The rows are grouped in 3 ways, from coarse to fine. Each group lies inside one group of the grouping before and may be the whole of it. The rows also spread widely along 12 directions, which tell nothing about the answers.
Some rows, each with its group in each grouping after it:
[ 12  -7  41  -8  -3 -11 -21  29   9  18   7  28  18  45 -33 -19  17   0
  20  17 -24 -31  -2 -51  12] : q_927 nof Veziv
[ 17   4  35 -22 -16  26 -19  60 -24  46 -10 -14 -29  15  11  16  22  -9
  15  20  -6 -34  16   9 -46] : q_927 nog gopo
[ 33  17  -3  -3 -13  14  -3  54  -9  -5  -1 -18  11  10 -12  11  -1  16
  -7  -6 -43 -37   7 -19   9] : q_927 nof Milum
[-26  16  14 -11 -18  44  -1  -2 -18  24 -16   4   4   9 -35 -41  20  26
 -13  45   6 -30  59 -11   8] : q_927 kiduf sike
[-33 -11  29  -1 -23 -50 -10  35  34  -2  36  48  19  26 -63 -46  16   1
  12 -25 -14  -7   6 -17   2] : q_927 guzu gom
[ -2 -33 -39  24 -25   7 -47  44 -28 -25   5 -31 -15   8 -10  37 -36  55
  14  73 -11  32   1  16   3] : q_927 guzu tipe
[ 12 -14 -11 -20 -19  -6  -6   5   7 -22  21  44   0  18  35   5  18  26
  44  30 -28 -48   5   0 -41] : q_927 nog sama
[-32 -25  -9  30 -24 -35 -25  -5  12 -27   8  16   2  11 -43 -26 -42  22
 -16  -2 -41  28  -4 -16  23] : q_521 Zavi Ruf
[ 22  -9 -12 -25 -18  28   5  -7  -6   6   7  37  10  14   6  -7  34  22
  10  59  -7 -56  27  10 -26] : q_927 kiduf Dize
[  1 -15 -26  20 -24  13  -8   4 -22 -15 -16  -4   6 -10  20  20 -29   0
   2  -9 -33   5 -20  10   6] : q_521 Fen veben
[ 34 -11  -4  -8   9 -27 -17   1   2   8 -13  17 -12  33  12  16 -20  11
  14   1 -52   1 -44   8  -5] : q_521 Zavi Ruf
[-12  16 -14  10   6   2 -10   7 -17 -25   7  19  27  39  -9  12  20  27
  55  40  14   2  -2  -3  54] : q_927 guzu tipe
[-50 -10 -18  14 -32  21  -7  -4 -14 -36   1  16  17 -16   3 -14 -22  42
  21  23 -29  -8  19 -19  -3] : q_927 nog gopo
[ 14  15 -30   6 -19  21  32  22  -1 -54  21  16  20 -29   8  33   8   4
  -7 -12 -55 -54  25  10 -24] : q_927 kiduf Dize
[ 15 -13   4   6 -19 -40 -13  51  18   1  37  32  30  35 -94   9  -9  26
  -4  25 -33  17 -34  -2  33] : q_927 nog sama
[  6 -15 -29  35 -30   4   0  28 -17 -24   4  -7  30   7 -19  14  -6 -12
 -21  -4  -7   0  -1   4  39] : q_927 guzu gom
[ 14  15 -13  23 -45  -9  11  54   0 -32  29   4  27   1  -1   3  26 -40
  -4 -57 -11 -43   4  -3  24] : q_521 Zavi Ruf
[  0 -18 -15  14 -12  10  -4  19 -27 -17   7  21  32   2  -8  47 -12  15
  40  36 -25  13 -43   7  20] : q_927 nog sama
[-35   0  -4   4  -7  63  -6  15 -56  11 -38 -16   6 -24  12  25 -18  22
  32  31 -13  18  -7  19   0] : q_927 guzu gom
[ 39 -14 -25   0   5  -4   4  -8  -6 -10 -11  11 -20  14  29  27  -5  -1
 -16  13 -34 -22   3  37 -30] : q_927 guzu tipe
[-40 -13   7  38   5  -4 -15   0 -12 -50  -6  -3  -1  -4   0  25 -35  -6
  10  -2 -48  13  10 -27   6] : q_927 kiduf Dize
[  6  19 -10  -5 -30  15   6  23  -5  -3   5  14  23   1 -27 -16   3  26
   2   4 -32 -26   0  -7  18] : q_521 Zavi Ruf
[ 21 -22 -12  -3 -20  47  21 -12 -33  14 -23  35  44 -12   7  21  -7   5
   7  34 -43 -23 -40   1   2] : q_927 nog sama
[-13   6 -11  -4   1 -14   6  22   4 -22   7  14   3  -8 -19  21 -19  25
  17 -10 -51   5 -17  22 -10] : q_927 kiduf Dize
[  5   9   0 -16   6   8  12   0  -5   2 -15  24  16   8  10   6   5  10
  25  -4 -40 -27 -16  -4  -3] : q_927 kiduf Dize
[-63  29  27   6 -15  19  -2  18 -16  10   0  19  23  -7 -60 -26   1  15
  30  -6  -5  15   8  -4  35] : q_521 Fen veben

New rows. What belongs after each?
[  8 -22 -12 -10 -55  61  12  32 -36   9  -1  28  32 -50  34  28   8 -13
  36   6 -28 -42 -30  19 -44] : q_521 Fen veben
[ -5   4 -27   0 -41 -17   5  44  12 -28  38  28  28 -20 -42   7 -12  33
  18 -18 -45  -4 -25  22   0] : q_521 Fen veben
[  2 -11 -23  18 -29  11  -8  39 -19 -27   1 -12   3   0  41  21   8 -13
  14 -14  -8 -24  10   6  -9] : q_927 guzu gom
[ 28  11   8   7   4   8   4  19 -25  28  -8   4   5  39 -33  25  22 -19
 -12  26  13  -2  -2  28  38] : q_927 nog sama
[  1  -7   0  -3 -17 -10  -2   3  -3   9  -1  36  22  13 -11  -8  -1   2
  26  -5 -27  -2 -41   4  15] : q_521 Zavi Ruf
[ -6  -4  31   0   1  34   8 -32 -30  33 -30  49  34  17   8  -5  23 -38
  35  10  -2 -18 -28 -14  26] : q_521 Fen veben
[ 13   1 -42  19 -50  22  18  45 -17 -52  25   0  26 -25  31  36  13  -7
   4 -17 -20 -50  14  15 -14] : q_927 nog gopo
[-36  23  -1  16   5  -2  14 -14 -15 -42   9  30   1  -5  25  19  15 -24
  41 -32  -9  -8   6  30   5] : q_521 Zavi Ruf
[ 22  36  -3 -35 -13  29  24  10 -11   3  13  46  22   3  23   2  51   8
  52   6 -11 -65  -1  20 -13] : q_521 Zavi Ruf
[-28  -5  11   5   0  21 -24  24 -27  -4  -2  -3 -15   8  -8  19  -1  21
  31  46  -1  12  23  13 -11] : q_927 guzu gom
[-20   8 -10  29   3  -9   6  42 -17 -60   9 -15 -10 -22  37  69 -10 -36
  30 -54 -38  -3  -5  25 -16] : q_927 kiduf Dize
[ 25  13  -6   5   1 -30  14 -16  23   0   5  39  25  35 -70 -18  -8  13
 -37 -10 -45  -3 -15   5  44] : q_521 Fen veben
[-15 -14 -17  33 -27  53  12 -15 -35 -33   9  17   8 -41 -37  28 -17   6
 -40  58 -26   2  36  38 -12] : q_521 Zavi Ruf
[ 13 -25  -7  12 -30 -21   5  -6  21 -24  42  67  41  31 -54 -32  33   3
 -14  39  -6 -38  23 -18  17] : q_927 guzu tipe
[ 24 -37 -18  21  -7 -11 -12  -1 -10 -38  -8   7 -15   9  66  35 -14 -24
   7  -9 -43 -28  -5  -3 -38] : q_927 guzu tipe
[-24   4 -36  28 -37  32  20 -29  -8 -59  -2  15  40  -9  39 -38  13  -4
  -9 -25 -13 -66  50 -41  24] : q_927 nof Veziv
[-18  11 -17  10 -29  47  27  -1 -27 -27  -6  33  67 -20  11  -5  15   7
  36  -1 -24 -40  -8 -28  32] : q_927 guzu tipe
[ 38  14 -29  -6   1  -2   4  -1  -6 -29 -13   3 -13  13  70  27  -2   2
  21 -26 -48 -42 -13  13 -17] : q_521 Zavi Ruf
[ 12  10   5  10 -33  26  -9  97 -28   6   7 -30  29 -14 -41  30  -8   4
   7  -7 -31  -8 -19 -11  21] : q_927 nof Milum
[-16  29 -25 -10  -5  27  10  32 -24 -27   1 -15 -21 -23  46  39  15  11
  37 -10 -11 -27  24  51 -35] : q_927 kiduf Dize
[ 59  25 -46 -11 -26  20   3  41  -9 -16  13 -15  -2   9  -2  24   7  44
 -15  31 -29 -41  14  29   4] : q_521 Zavi Ruf
[ 13 -24  -6  -8 -12   3 -20 -37   2  -9 -13  41   9  34  37 -28  -4  29
  29  43 -38 -38  -5 -45  -5] : q_521 Zavi Ruf
[ 22 -16  35  -4 -23  12   7  48  -2  12  22  43  45  -7 -61   9   6 -11
  -3  10 -57 -34 -24 -29  -9] : q_927 nof Milum
[  0 -44  -5  18 -45  62  -4  23 -50  -1   6  30  62 -27 -21  25   1  -2
  24  67 -11 -12 -26 -13  12] : q_927 nof Milum
[  1  48   1   7  11  25   8  14 -21 -19 -16 -12  -1   4  12  30   1   1
  21 -20 -32 -19  11   3  20] : q_521 Fen veben
[-16 -28   1 -16 -27  41   6   4 -39  34   0  56  46 -14 -20   0  21   7
  48  52  12  -3 -42  30   1] : q_927 nof Milum
[  3 -27 -21 -17 -15  39   8 -42 -24  19 -35  36  27  -3  22 -10 -10  31
  14  48 -33 -21 -24  -3  -4] : q_927 kiduf sike
[-16 -23  -1  22 -49  14 -29  63 -24   1 -19 -42  -4 -12  19   5 -37   1
  -2 -22 -37  -5  -5 -29 -13] : q_927 nog gopo
[ 44   1 -39  15 -46  31   8  30 -14 -39  21   8  34  -7   6  22  10  10
  -9  24 -33 -55  10 -12  11] : q_521 Zavi Ruf
[-13 -41  13  21 -54  36 -44  70 -37   0  -4 -41 -38 -40  12  27 -40  -5
 -10  19 -40  -1  16  -5 -63] : q_521 Zavi Ruf
[ 33   0  11 -17 -25  16  15  49  -3   8  26  31  26  -2 -18  12  33 -13
   8  -1 -26 -55  -5  10 -25] : q_927 nof Veziv
[-16  44  -4  24  22 -26   2  21  -2 -43 -15 -27 -20   0   3  31 -41   0
   3 -74 -69  19 -11   9  20] : q_521 Zavi Ruf
[  9 -11   1  14 -21   7 -46  73 -30   2   6 -42 -44   4   0  47 -19   5
  10  30 -12  18   3  29 -24] : q_521 Zavi Ruf
[ -8   3  -5   3 -16  20   4  12 -25   7  -9  22  28  -7 -15  12  -7   8
  29   9 -25   8 -41  14  24] : q_521 Zavi Ruf
[ -6  39  45   6   5 -24   5  44   5  17   0  20  46  53 -49 -13  24 -24
  31 -46 -17 -12 -30 -53  78] : q_927 nog sama
[-51  42  19 -11   4 -15  20   2  17  -3  -3  20  -8  -8 -56 -46  -8  27
 -19 -45 -41  -4  38  18  -9] : q_927 guzu tipe
[-18 -11 -12   2   1 -34   9 -36  20 -14   9  45  -5  25 -18 -29  12   0
 -15  -3  -4 -12  25  27  -2] : q_927 kiduf Dize
[-41 -19  48  36 -13 -13 -23  46  -9 -15  10  -4 -18   2 -15  12  -1 -54
  -1 -33 -15   3  32 -17 -22] : q_927 guzu gom
[-38  30  11 -32  26  35  24 -33 -24  25 -29  25 -17 -16  -2  -6   2  26
  20   8 -17  -1  14  60 -26] : q_927 nof Veziv
[  9 -12 -39  -6 -41  -4   2  12   4 -29  18  28  28   7  35 -26  22  15
  25 -11  -8 -55   3  -9  -2] : q_927 nof Milum
[ 16 -30   3   6   3 -20  -8 -25  17 -21  20  48  -1  25 -45  -9  -7  20
 -29  50 -42 -17  25  -3 -16] : q_927 nof Milum
[-42  15 -11  21  -2  45  21  -4 -29 -78  23  28  12 -45  26  49   8   8
  44  23 -33 -27  44  17 -35] : q_927 guzu tipe
[-47 -22  25 -39  11  30  -4 -43 -28  43  -8  64 -23  -6   3 -10  20  20
  53  69  18   5   7  70 -62] : q_927 nof Veziv
[  3  -4  13  -5   4  26   2  28 -31  11   2  18  11  -9 -38  44  -4   8
  18  41 -26  11 -21  36  -7] : q_927 nof Milum
[-27 -25  18   8 -35   1 -11  19  -5   0   7  27  20   2 -10 -36   9 -15
  10 -11 -10 -28   9 -29  -5] : q_927 nof Milum
[-34   9  21   8 -58  47  36  28 -29  19  -7  25  44 -46  21 -26  36 -78
  11 -87   3 -53  -2   1  -6] : q_521 Fen veben
[  0  -2  31  -8  21 -14  -1 -31   6  17  -9  51  15  47 -36 -31  18  -3
   5  20 -17 -17   3 -18  21] : q_927 nof Milum
[ 28 -22  -6  -9 -17  14 -24   8 -17  10 -19   8  -5  15  34  12 -16  18
  24  30 -42 -19 -29 -12 -17] : q_521 Zavi Ruf
[-21 -45   0  16 -66  51   2  29 -30   7  -3  24  67 -46 -50 -20 -27  12
 -12  25 -46 -12 -26 -39   6] : q_927 nof Milum
[ -2  61  26 -21 -18   4   2  86   2  -1  21 -11  -6  -2 -13   3  26   5
  33 -48 -32 -44  17  -2 -13] : q_521 Zavi Ruf
[-11 -22   5  15 -24 -18 -34  39  -2 -25  29  14 -13   7 -13  21 -12   8
  27  21 -26   4  -3   1 -19] : q_521 Zavi Ruf
[ -8 -21  -7  -6 -34   6 -15   0   3   9 -10  24  16  -2 -20 -32 -33  41
   2  11 -55  -9 -18 -26  -6] : q_521 Fen veben
[-41 -20  18  28 -24   6 -33  39 -31  -8  -7 -14   0  13  36  13  10 -41
  48 -11  19  -3   2 -25  12] : q_927 kiduf sike
[-60 -25  16  30 -11 -30 -40  22  -6 -15   7  13  12  22 -40 -13 -24  14
  37  11  -7  45 -16 -26  35] : q_927 guzu tipe
[ 14 -43 -18   5 -31   9 -35  -4 -15   2  -8  13  -8  15  12  -3 -22  28
   2  59 -25  -4  -9  -8 -13] : q_521 Zavi Ruf
[  3  40   9 -15  15  26  -4  19 -22  21 -29 -15 -15   7 -17  21 -15  33
  16   8 -37   5  -5  20   8] : q_521 Fen veben
[ -7  -7  37  -6  -5 -14   3  15   8  -8  31  60  15  18 -21   9  24 -16
  36  11 -28 -29   1 -13 -23] : q_927 nog sama
[  6  -5  -9 -14  -4  30  14 -42  -9   2 -28  27   5   7  38 -27   5   8
  -8   6 -31 -52  20  -8 -19] : q_927 nof Veziv
[ -5  25 -16 -30 -37  -3  27  37  -4  30  15  45  45 -10 -31 -18  29  10
  40 -36  -2 -13 -55  48  21] : q_521 Zavi Ruf
[  7  16 -30 -30 -19  10  13  32 -10  15 -21   7  28   1  34  -9   4  33
  45 -36 -30 -24 -43  11   3] : q_927 guzu gom
[ -5  17  -4  -8  -9  18   7   5  -2  -4 -21  10  36  11 -11 -23  -5  30
  11  -4 -46 -33  -2 -46  30] : q_927 kiduf Dize
[-21 -38 -20  11 -63  70 -32  25 -46   2 -13 -19  -9 -44   7   4 -34  40
  -2  70 -19  -7  27   2 -40] : q_521 Fen veben
[-24  11 -14 -10 -22 -12  -7  40   3 -23   4  -1  -1  -6  37 -17  -3  18
  42 -55 -31 -30  -2  -5 -19] : q_927 nof Milum
[-57 -43  11  35 -26  -5 -42 -12 -13 -43  28  44  21  36   1  -9  13   6
  60  70  28   0  25 -47  21] : q_927 nog gopo
[  2  39 -46  16  -8  -2  18  35  -8 -64  10  -8  44   0  12  25  -3  22
  32 -44 -36 -21 -16  -4  56] : q_927 nof Milum
[-16  18 -32  -3 -10  12  26  -2 -10 -21  10  19   9 -18 -13  -3   9  19
  -2  -7 -10 -16  21  54  -1] : q_927 nof Milum
[ 27  39 -35   7 -23  25  27  26 -18  -7  -9 -11  42  14 -12   4  21   8
 -17 -11  -4 -36   6   7  60] : q_927 nog gopo
[  0   8 -20   3 -31  46  14   8 -32 -10  -7  15  48  -1  29 -12  32  -6
  29   3  10 -50   6 -13  31] : q_927 nof Milum
[ 29  71  15  -2  29  19  29  -4  -3 -10 -30  -3  28  46   8 -19  37 -17
  -9 -45 -28 -72  37 -49  61] : q_927 nof Milum
[-41  -1   7  28 -23  20  19   5 -13 -43  32  43  35 -26 -50  18   5  -5
   1  24 -22  -7  27   9   2] : q_927 nog gopo
[ -3  11   7  18 -19  40  15  37 -28  -5 -24 -10  36 -17   3  15  -5 -22
  -1 -34 -39 -23  -6 -26  18] : q_927 guzu gom
[-62 -23   6  41 -53 -19 -24  44  -6 -29  33   0   4   9  -1 -24  31 -52
  14 -30  47 -13  44 -10  14] : q_927 kiduf sike
[-14 -34 -34   8 -32  30   9 -34 -17 -45   0  42  16 -25  68  -1   5   6
  26  20 -28 -49  17  -1 -46] : q_927 guzu tipe
[ 28 -20 -14  -6  -7  25  -1 -17 -18   8 -23  23  30  22  22  -2  -2  12
  11  31 -29 -33 -23 -19  12] : q_927 nof Veziv
[-17 -12  -9  11 -32 -27  14  17   4  11   8  31  32   3 -48 -30   3 -19
 -20 -44  -6   6 -23  25  25] : q_927 guzu tipe
[  -8   -4   14   29   -7   20  -38  -12  -16  -27  -22   -7   11   64
   33  -23    9   10   25   46   -3  -40   49 -103   48] : q_927 nog sama
[  6  -2 -12   4 -12  29   3  27 -20 -37   9   3  -1 -21  35  51   2   1
  25  14 -43 -36  11   9 -38] : q_927 kiduf sike
[-43 -18  23  18  10   5 -15 -29   2 -43  -9  26  -3  -4  -8   2 -42  25
   9  27 -79  -1  21 -50 -22] : q_927 kiduf sike
[-19 -26   6  -4  -3  37   0 -39 -38  63 -63  15  17  13 -11 -29 -13  -1
 -11  30   0  15 -28   6  29] : q_927 kiduf Dize
[-20 -21  12  15   6 -12 -26  15 -14 -19 -12  -7 -33  12  43  29 -11 -22
  26  -7 -23  -3   9  -2 -29] : q_927 kiduf Dize
[-30 -37 -11   3 -54  44  -7   4 -26  16   0  26  24 -27 -46 -21 -18  42
 -14  71 -14   0  10   7 -15] : q_927 nog gopo
[-32 -53   4  13 -51   3 -36  29 -12  -7   3  14  23  -1  29 -25 -14  -2
  42   0 -18 -18 -17 -51 -14] : q_927 nof Veziv
